All groups share one centre, and each spreads out both ways along 12 directions, with some noise.
Known rows, each followed by its group:
[  8   2   6   6   4   2 -19 -13 -35   8 -29 -32   6 -25 -10]  (0)
[-37 -19  -9  -1  11   1 -12 -45   8 -12  48   2  -3  -6  23]  (3)
[  0 -18  -4 -47  29  12  -4  20 -14  10  -9  -5   4   9  22]  (2)
[  8 -35 -30  21   0   1  -9 -17  -2  26  12  -7  -2   1 -22]  (1)
[  3   9 -32 -17 -11 -22  11 -11 -17  28   4  -3  10  -6  -8]  (2)
[-43   2  12  -3  27  -5 -23 -10  -1   9 -10  19   5   7   6]  (1)
[-43 -15  -5   0  15 -21   2  -3  21 -21  -4  -4 -12  25 -14]  (1)
[ 13   0  -9   5  -8   0  15 -32  24   2   0 -32   2  -6  -3]  (2)
[ -4   6 -27  15   1  -4 -11   2  -5  19  -1  -2  17  -5 -19]  (2)
[ -2 -19   2 -10  40 -10  -3  14 -39 -24  -8 -25  -1 -21   0]  (3)
[ 15  -2  18  14 -34 -25 -19 -14  15   5 -12  -2   5  -6   3]  (0)
[ 0 -5 -8 16  5 -5 19 -3 -2  6  3  3  2  2 -4]  (0)
[ -2   2  13   5 -14  -6 -13 -25  29   1 -21   9  10  -3   2]  (1)
[  1  -7  19 -42   2 -28 -10  22 -11  26   3  14 -16  22  13]  (3)
[  2   8   5 -12  -2   7  -2 -21  -6   4   4   0   6  -4 -11]  (1)
[-10  -1   7  22 -27  -9  12  -1 -40 -20 -26  -6  16   3  -6]  (1)
[  0 -16 -12  -1  -8  -7   1 -34   1  14  33   6   2   1  -3]  (2)
[-25 -23  35 -14  -3 -17   8 -44 -12   8  -2  14  -5  33   2]  (0)
[-44 -18   8   3  -2 -15 -28   2  15 -17  25 -23  -7  23  24]  (3)
[ 27   2  -7 -35 -20 -23  13  26 -25 -32  -8  10  33 -15  -1]  (2)
[ 34  -7  15 -15  30  24  -3 -24   8   7 -28  10   0 -20 -23]  (1)
[  1   1   3 -15  12   6 -15   2  26  -2  11  19  -1  -4   9]  (2)
[  5 -23   7  47  -5  10 -17  -9  14   4   7  -2  10   3   2]  (3)
[  4 -18  -7   2  -8 -24  11  34 -31  30  14  -5  19  34   2]  (0)
[-30 -11 -14  11   2   7 -25  -9 -12  10   9 -16  14  11  -3]  (1)
[ 39   4   4 -34 -10 -11   2   8  -4  34  -4  38   0   3 -19]  (3)
[-23  12  25  -3  -6 -19  -4 -24  17 -23 -25  23   1  -7   8]  (2)
[-33 -10 -27 -20  44 -10   1  11   9   9  11  -1   6  16  -4]  (1)
[ -4 -16  -2 -14  29   0 -22   4  -6  20 -12 -18  -1   3  -3]  (0)
[ -6   8 -10  -3   7  -3  11   5 -18  -2  10   0   0  -6  -1]  (0)
[-21  11   8   4  27   3  -2  23   2   3  19   4 -28  11   3]  (2)
[ 14  -3   8   4   5 -19   2  13   3   3  -2  -1  -7  -7   7]  (0)
[  6  24  61  -3  26 -15 -12  21  -6 -27  17 -11   9   1   2]  (2)
[ -2   3   1  -9 -23 -16  -7  -9  -7   2   8   0   6  -1   3]  (0)
[ 13 -13   0  25   6 -20  13  19 -54 -14 -23   2  48 -32  42]  (3)
[ 10  29 -19   0 -20  10  30 -14 -22  -6 -24   3  15 -18 -20]  (0)
[-18  -2  -2 -23   1   4  -3 -16 -10 -33  13   0  -2 -13   4]  (0)
[-30 -38 -11  -7  -8   6  -7 -10 -20  -4   6  39  -5  16   7]  (2)
[ 28   4  14 -16  15  -8 -19  23  22 -21  22  -3  26 -13  -1]  (2)
[  4   4   8 -11  -3  -7  -1  -8   6  -1 -18  -4  -5   1 -12]  (3)
[ 19 -28 -39 -26 -16 -22  -4 -10  12  19  -4  -2  25  -4   5]  (3)
[  6   0 -10 -11  11   1  -5  -1  -6  25 -16   8   8  -8   5]  (2)
[  8   1  -5 -18 -11 -23  -6  12 -10   6   8  17  14  -3   1]  (3)
[ 12 -28   5 -10  23 -14  -7  12 -42  61 -26   6  22   6  26]  (3)
[  5  23 -15 -12   3   7   5 -19 -17  11  13  27  25 -24  -8]  (1)
[ -2 -23 -26  -3   1   1   8  -4 -16   7  13  -2   3   5  -4]  (2)
[-20  -9 -10 -18  19   4   3 -10 -28   3 -23  17  23  -2   0]  (1)
[ -6  -8  -4   4  22   6  -7 -16  15   4  -9   4   1  -6  -9]  (1)
[-13   1  -8  -5  15  11   9   0 -15 -10  15  -3   4   2  -4]  (3)
[  8  -2   1 -15  -6 -17  15 -25  10   6   3  23 -11  -7   0]  (1)
[-10  -3  24   4  20 -13   7  -3 -37  -1 -24  -7 -17  -7  -2]  (0)
[-14   4   9 -11 -11 -13 -14  15 -34   9  10  -7  12  18  -1]  (1)
[ 12  -5 -11 -14 -41  -6 -19  -5  24  -5   1   6  30  -4  20]  (0)
[  0  -3   6 -19 -14   2  10 -14  12 -30  17   1 -17 -11  31]  (1)
[-18   5   8 -30 -17   8   4   9 -13   9  -1   8  19  32  27]  (3)
[ 41 -31 -26 -22  -8  -7  -2  22  40  -1  14   2  -8   2 -12]  (3)
[  0   5 -12  -1   1  18  -7  -8  28  -4   9  11  15  -2  -8]  (3)
[ 18   2 -15 -14  -5  17 -11  -5  10 -10  10  -7  33 -15   0]  (0)
[  8   3 -12  13 -13 -17  36  19 -23 -27   4  -3  -8  -8  -5]  (0)
[-20  20 -29  -7 -20  11   6   7  -9  -8   8  39  -5  -2 -11]  (2)

New rows, each followed by its group:
[ -9   4  -1 -16   1 -13   5 -26  -6  23  16  10  -4   6 -10]  (1)
[ -5   3  34  12  20   3  -5   2 -24   7  10  10  -7   5   0]  (2)
[  2  -8 -30 -13  -2   8   8  -7  14  -2   0  -9  14   2  -9]  (3)
[ -9  12  -2 -11   1  -3  29   7  -7 -22  10  24   6  10 -17]  (0)
[-11  -3 -24   3   2 -32 -23  25  -3  23  31  14  18   7  -3]  (3)
[ -5 -34  -4   4  -2  -4  11   6   4 -27  -5   2   4   6  21]  (0)
[-32 -29 -16  -9  12   4 -12  -8   0  13  13   6  18  24  15]  (0)
[  1   9   2   4 -29  31   8 -11  23  26 -19   2  14  40 -16]  (3)
[-28   6  19 -12  19 -30 -14  11 -22 -15  26  -9 -33   5  -9]  (3)
[-18  -7   4 -31  47   3 -22  17   8  15  20  23 -12   4  17]  (2)
[-14  -2 -15   7 -16   0 -11 -10  34 -30  18  24  12 -16  24]  (0)
[ -7   0 -10  22 -29  -8  28 -29  -3 -22  23 -15 -21  -7   5]  (1)
[  0 -10  -3 -20  -2  -9   2  -3   6  -9   0  18  -1   0   5]  (1)
[ 12  -6  13  -7  -7  -4  14 -30 -37   4  -1 -21   3 -11   7]  (0)
[ 18   9  12 -17 -23 -15  -9   0  -5  14   1  -3  22  14 -21]  (0)
[  4  -4  15  -8  10  14  -5  -6 -12   2  -9  -4  14   2   3]  (2)
[  3   7 -15   1  -8  14   9 -20  23 -14  15   6   1  -3 -22]  (3)
[  0  -6  -6 -17  -8  30 -21  -8  -2  21 -24  11  59   7  10]  (3)
[  6   6   6  -9   9  17  26 -29  33   1 -10   8 -22  -3   6]  (3)
[ -3  -7 -22  30  15   4  18  -8   0   3  22  -6   3  -4  -3]  (0)
[-13   5  -8  -9 -18 -10   4 -11  20 -11   6  27   1  -3  17]  (0)
[  0  14 -19   1   3   2  13 -26  32  19 -13  11  -6  -7 -13]  (0)
[-31  -2  -2   1  17  -1 -12  -5 -11  10   6   9   5   9  -5]  (0)
[ 3  7  9 -6 20  1 -9 -4  0 36 -6 -7 -1 -2  9]  (2)
[-14 -20  12  -9 -11 -16   5   5  -7 -16 -19  -3  -4  10  31]  (1)
[ -9  -3  11   9   7  29   3 -18 -27   4  -3  31  -5  -3  -3]  (2)
[  4   2 -13  -6   1  -8  12   4  -9   2   4  -2  12   0 -10]  (1)
[ -2  11  -8 -12  18  12  17 -17   8  -2  -9   8  -1 -10  -9]  (0)
[-19  21 -11 -23  26   4   4  12 -18  12  32  20   6   3   1]  (0)
[  2 -19   3 -13   8  -1  -5  10  -7  -6  13   4 -15  -2  11]  (1)
[-14 -13 -18 -28  -9   8  -9 -37  11  -9   2  -5   7 -10  16]  (0)
[-12 -23 -19 -38  19 -15  -4  17 -25  24 -11  38   3  -3  20]  (2)
[ -5 -15  14   5  -3 -16   1 -36  21   0 -16  -1 -17   1  -4]  (0)
[ 10 -17 -33   0   3  25  -5  11   9   0   1  10   8  -5  -6]  (2)
[ 15   3  21   2 -24  -6   3  -7   6 -13   0 -25  -9  10  -6]  (1)
[  0   2  -1   6 -10 -23  -8  -2  -1  -2 -25 -13  18  -5  -7]  (3)
[  8  -6 -18 -35  25  32 -14 -12  -7  -7  -6 -23  25 -18  -5]  (0)
[ -3   7 -21  17  -5  19  13   4  25   6  13   9  14  15  -1]  (3)
[ -3  -8  -4 -19  19   0  -3  -8  -9 -18  26  12  -1 -18   6]  (3)
[ -4  -4   6  -8   6 -11  -1 -12   6  21  -3   7  -1  11  -1]  (0)
[  7 -22  -2  17 -12 -16  -6  15 -20   1 -22   2  11  12 -25]  (1)
[ -6   1   0 -20  -1  -6   7  -3 -13 -14  -8  17  11  -5  13]  (1)
[-17 -13   4  -8  23   0 -20 -17  -9  19 -10  -9  -1   3  -4]  (0)
[-29   4  -5 -21  22   5  -9   1 -22 -21  23   7  -2 -12  13]  (0)
[ 10  20  12   2  13 -33  -2  23   2  11 -22  -9   5  -9   5]  (2)
[  4   3  15 -23 -33 -15   9 -12  24 -14  -8  35  13   9  22]  (0)
[  4  11  15   2   4  -4 -14  10 -22  -7  -3  10  10  -7 -23]  (3)
[ -2   2  -4  19  -7   2  18 -18  10  10   8  15   6  -3  16]  (3)
[ 16   9  -1 -23  16   5  38  19 -14  -3  -4  15  12   5   4]  (0)
[-13  -4  -3  -7  17  -9   0  -6   2 -10  10 -10 -14  -2  -5]  (3)
[-15  -4  -6  -3  14  -3 -10   5   6   7 -11  10   3   8  -4]  (0)
[  9  -3  12  16  10   1   8 -19   2  -9 -12  19  19 -30  37]  (3)
[ -3 -13   9   3   8  -4 -14 -31  12  18  13 -17   9   7   3]  (2)
[ 25 -14  -9 -32   3   4  18 -18   5   9 -22   2  16  -8   9]  (1)
[  9 -10  -2  13  10   2 -22 -14   8   8   6  10  10 -15 -18]  (3)
[-13 -10 -13   0  22   3 -15  -1   2   3   3 -15   3   2 -14]  (3)
[ 15  -6   8 -15  14  -5   2 -12  15  -5  -5  18  -4 -23  18]  (3)
[ -8  27   3 -18   6  11   6  -1  -5  10 -14  11   8  10 -17]  (3)
[-16  11  -6  -2 -13   3  -8  -9 -41   1  27  -1  28   1  -8]  (0)
[  8 -25   0 -33  -8  -6 -10   6  10  -2  -8 -20   9  27 -13]  (1)
[ 12 -11  10 -13  10 -34 -29  18  32  12  -2 -26  18   8  15]  (2)
[ -4   1  18   5  12 -15 -10 -23  -7  27   9  17 -14  -3  -6]  (3)
[-10   0   0   4  -9 -14  -5 -10  -5  14   3  -5   7  10 -10]  (1)
[ -8   8 -14  -5 -18 -14  -1  -9   4 -11 -21  17  16 -10  -6]  (2)
[-23   5   0 -10 -16  -8  -8 -28 -14  -9 -13   2  -7 -11   2]  (0)
